The rows of a group lie close to one hidden flat surface of 10 dimensions, which passes through zero. Surfaces can cross.
In the rows, 128 means zero.
Some rows, each with its group after it:
[130 124 120 125 154 173 146 165 170 129  99  90 135 142 160 125 138]
J_50
[139 117 130 165 101 145 138 127 142 153 125 129 128 146 143 166 125]
J_158
[102 145 148 144  91 126 166 131 116 158 136 140 136 125 142 152 129]
J_723
[125 107 204 104 148  81 116 144  92 106 155 152 109  83 131 151 161]
J_235
[122 146 127 129 153  85 144 104 135 130 125 107 162 143  93  97 165]
J_50
[181  38 119 104  56 138 110 105 101  90 145 132 106 131  88 144  97]
J_158
[128 120 126 114 113 119 121 130 121 123 132 124 130 136 125 121 110]
J_150
[117 123 144 130 103 115 123 118  97 117 154 134 141 120 112 147 113]
J_723
[143 104 118 111 160  89 133 101 136 123 107 146 128 153  93 111 107]
J_723
[153  87 136 130 163 149 144 115  98  73 145 111 152 125  84 155 169]
J_235
[106  88 121  73 155  95 148 104 136 145 119 111  80 131  85 161 147]
J_235
[156  98 133 159 123  94 107 103 150  84  84 118 163 147 111  61 158]
J_50
[127 115 110 128  93 132 143 155 135 110 107 100 139 129 120  73  96]
J_50
[132 140 161  59 132 123 189 115 107 137 170 118 155 144 109 149 127]
J_158
[122 122 132 128 143  85 106 125 117 129 125 145 115 133 122 135 111]
J_50
[200 108 142 164  79 169 175 131 160 143 105 155 169 159 153 105  83]
J_158
[157 155 105 131 131 143 137  97 133 159 144 117 130 161 133 146 185]
J_50
[ 90 112 149 129 160 143 194 122 119 127 121 132 147 125  95 181 118]
J_150
[118 129 160 170 152  73  73 107 123 132 126 149 127 125 130 158 150]
J_150
[119 109 170 180 115 134 138 131 166 155 135  93 153 109 124 168 155]
J_158
[150 155  86 157 100 124 111 131 122 153 152 126 139 134 114 104  93]
J_150
[139 146 127 123 135 121 119 142 147 164 138 120 107 121 151 119 160]
J_150
[117 152 142 124 121 107 140  92  73 134 171 156 149 155 110 185 127]
J_723
[101 150 124  93 211  61 122 122 126 152 145 122  96 115  91 140 151]
J_50
[106 123 121 157 104 123 153 166 152 179 149  66 120 119 126 164 149]
J_723
[ 99 134 147 116 114 127 132 131 119 126 171  84 152  97  96 146 140]
J_50
[130 101 136 126 134 159 137 133 158 114  63 126 102 140 175 113 193]
J_150
[110 120 103 106 151 136  74  96 141 110 127 126 120 130 105 144  93]
J_235
[141 106 141 112 152 142 112 148 139 131 115 155 106 133 150 162  73]
J_723
[127  89  84 191 160 166 102 145 144 103  87 150  86  89 109 126  93]
J_158
[ 98 141 130  77 104 118  92 114 140 143 126 142  99 119 149 139  77]
J_235
[132 154 108 157 113 112 111 123 136 114 127 117 161 117 105  61 104]
J_235
[133 125 152 131  72 154 136 109 105  96 148 139 155  90 118 120 112]
J_50
[ 94 179 166 159 164 117 105 155 157 176 133 160 108  73 167 141 106]
J_235
[155 113 128 174 128 129  97 112 131 122 116 157 140 149 132 142 111]
J_158
[145 158 134 149 102 139 170 128 130 156 102 166 118 137 174  96 160]
J_150
[151 108  87 166 134 131 120 119 131 123 109 139 120 144 112 118 124]
J_235
[112 134 152 126 121 129 151 102 118 112 131 145 147 104 113 121 132]
J_723
[147 121  93 135 136 163 102 134 153 110 113 100 126 132 133 104 143]
J_235
[121 113 151 101 160  70 107 125 103 127 170 124 138 143  85 183  91]
J_723
[116 153 137 128  87 161  97 141 155 107 135  57 187 144 160 101 139]
J_150
[118 103 140 125  96 203 108 168 156 149 115 121  71  94 196 184 122]
J_235
[100 155 151 156 159 134 127 119 143 134 132 108 144 109 129 151 184]
J_723
[126 131 110 113 158 135 125 126 130 132 126 117 140 180 129 166 104]
J_150
[133 124 119 110 124 128 123 135 123 124 140 114 122 130 124 120 122]
J_723
[114 139 156 120 154 123 153 110 121 134 141 154 123  93 113 144 140]
J_50
[109 130 132 122 118 121 162 119  93 151 147 149 126 145 121 178 108]
J_158
[104 104 125 165 136 113 146 118 149 160 114 112 113 131 104 174 154]
J_235
[122 108 168 116 166 123 154 118 128 124 154 129 144 110  91 175 128]
J_158
[103 122 175 156 168  65 152 126 136 130  80 174 141 126 122 118 105]
J_50
[121  98 158 204 123 114 101 149 192 136  97 100 123  66 126  99 163]
J_158
[152 115 137 111 130 149 121 127 149 117 135 102 139 121 130 119 148]
J_158
[144 134 150  97 106 117 141 133 125 128 123 143 103 101 155  84 158]
J_150
[155 121 115 128 121 133 122 115 128 130  75 174 103 185 183 123 138]
J_150
[138 128 135 121 149 139  95 101 111  89 120 169 123 121 136 128 136]
J_723

New rows, each followed by its group:
[147 169 112 110 123  65  89 172  91 177 188  96 125 193 158 153 131]
J_723
[131 110 140  94 132 135 128 136 141  95 126 118 143 103 107  89  85]
J_723
[155 144  74 167 124 172 124 146 144 162 123 136 109 152 155 140 105]
J_150
[138 116  83  95 163  92 140 110 101 136 135 143 132 199  83 152  61]
J_150
[114 140 107 118  84  78 116 128  96 164 170 103 123 161 114 153 120]
J_50
[152  89 126 134 146 140 105 125 137 133 121 143  93 132 132 176 136]
J_158
[138  94 128 119 117 100 191 145 129 148 116 113  93 114 107 105 170]
J_235
[127 118 127 142  94 132 121 123 126 140 135 118 127 143 134 153 136]
J_158
[105 159 134 112 135 108  88 131 156 139 128 107 129 110 139 100 123]
J_235
[144 144 107 145  86 159 118 121 111 111 122 145 138 140 154 105 122]
J_723
[121  76 205  97 139 108 147 152 147 102 100 111 135 130 151 139 148]
J_50
[115 113  90 105 120 123 122 156 109 141 128 154  51  84 115 119  77]
J_50
[120 173 116 137 141 172 111 134 152 148 122 132 144 140 171 142 108]
J_235
[132 156 119 165 133  94  69 126 156 141 150  73 147 106 114  82 173]
J_150
[124 108 120 168 118 174 158  88 129 143  92 188 102 135 139 184 134]
J_723
[163  90 156 136 174  93  55 110 159 109 110 138 107 112 130 125 167]
J_158
[127 123 143 110 153 140 157 131 139 139 116 132 118 121 138 138 150]
J_50
[149 128 124 129 141 103  92 129 126 122 114 156 129 157 140 118  97]
J_723
[128  82 106 137 121 107 106 132 142 131 107 112  96 138 111 135 122]
J_150
[145 110 137  90 142 148  92 126 148 106 144  83 124 111 127 131 170]
J_158
[140 101 120  82 119 159 143 124 120  66 106 124 138 135 122  82 123]
J_150
[125 147 142 146  69 142 116 151 109 123 146 130 142 116 161 113 113]
J_723
[122 126 167  90 125 104 131 100  97  88 118 156 155 147 133 106 136]
J_150
[121 114 104 142 119 121 149 112 133 151 113 129 121 160 117 155 126]
J_235
[114 105 153 118 136 151 203 152 136 159 136 106 106 111 128 185 168]
J_235
[114 167 119 213 142 110 130 121 158 123 107 102 201 134 107  72 132]
J_158
[137 147 145  85 122 135 113 138 116 123 156 131 125 119 154 130 116]
J_150
[131 104 112 136  75 128 128  85  65 127 149 172  78 126 116 180 165]
J_723
[138 138 138 118 112 144 126 158 131 128 126 149 155 151 166 123  42]
J_723
[130  99 160 106 189 129 128 167 152 130  82 145  98 157 184 162 130]
J_50
[127  87  85 111 141 107 128 137 146 158 105 100  88 170 107 153 108]
J_150
[166 105 123 148 159 117 103 124 170 120 102 113 130 129 120  86 155]
J_158
[ 91 115  95 182 112 170 105  77 142 129 118 102 175 173 100 215 100]
J_235
[146  85 166 113 157 115 135 128 130 105 131 155 113  88  98 139 108]
J_158
[142 183 128 149  99  74  76 127 129 163 163 108 149 132 140  96 138]
J_150
[119 129 121 136 137 132 121 131 128 131 127 133 120 125 130 137 125]
J_158
[124 161 116  90 213 142 164 130 145 137 139 109 137 130 108 128 148]
J_235
[106 113 144  97 132 117 133 141 136 139 143 101 118 115 115 151 126]
J_150
[150 151 136 129 134 135  94 123 125 107 144 137 129  93 140  90 152]
J_150
[115 130 124 130 137 143 120 142 139 132 142 100 129 120 127 152 137]
J_50
[174 129  43 104 133  98 121  96 104 128 133 107 113 192  95  89 184]
J_723
[126 137 147 139 142  88 133 102 119 174 133 163 104 143 136 182 160]
J_50
[160 113 154 118 130 131 136 134 133 128 116 161 112 120 143 120 107]
J_158
[114 131 123 132 147 156 114 147 160 143 130  84 135 135 142 159 138]
J_150
[114  83  78 163 144 131 117 140 174 122 114  43 125 107  65 112 139]
J_150
[118 164 138 100 129 152  19 125 145  99 135 126 139 109 173 113  94]
J_235
[124 114 159  71  95 122 120 162 138 138 122 129  59  80 173 104 143]
J_158
[134 141 101  82 170 133 124 144 131 114 127 113 126 144 128 100 117]
J_50
[ 96 150 100 154 148 136 101  91 155 126 128  93 176 151  95 142 118]
J_235
[120 124 148 153 133 101 130 125 139 141 115 129 146 151 140 142 142]
J_50
[138 153 113 100 147 123 132 123 126 154 117 161 109 161 158 130 108]
J_235
[119 127 121 137 142 155 148 131 135 127 124 118 138 126 124 144 127]
J_150
[135 110 126 130 138 144 141 141 133 115 132 115 116  93 112 115 139]
J_235
[132 109 146 114 187 138 160 121 110 115 145 127 131 135 104 180 168]
J_235
[122 152  99 116 148 110 125 111 148 150 117 131 123 150 120 116 115]
J_235
[161 142 119 159 139  92 109 114 125 159  96 166 142 232 176 153 138]
J_50
[149 112 107  87  90 136 139 145 120 154 119 147  84 146 157 124  96]
J_150
[150 112 104 121 111 124 122 142 137 128 117 120 130 147 127  98  80]
J_723
[133 146 186  89 113  84 152 123 120 138 141 151 145 127 138 102 123]
J_158
[118 111 147  81 114  91  98 108 109  83 122 115 157 165 123 117 114]
J_150
[121 152 144 113 126  53 131 120 109 160 165 132 122 118 100 118 123]
J_150
[112 110 127 176  96 121 142 102 126 128 128 104 164 149  99 155 138]
J_235
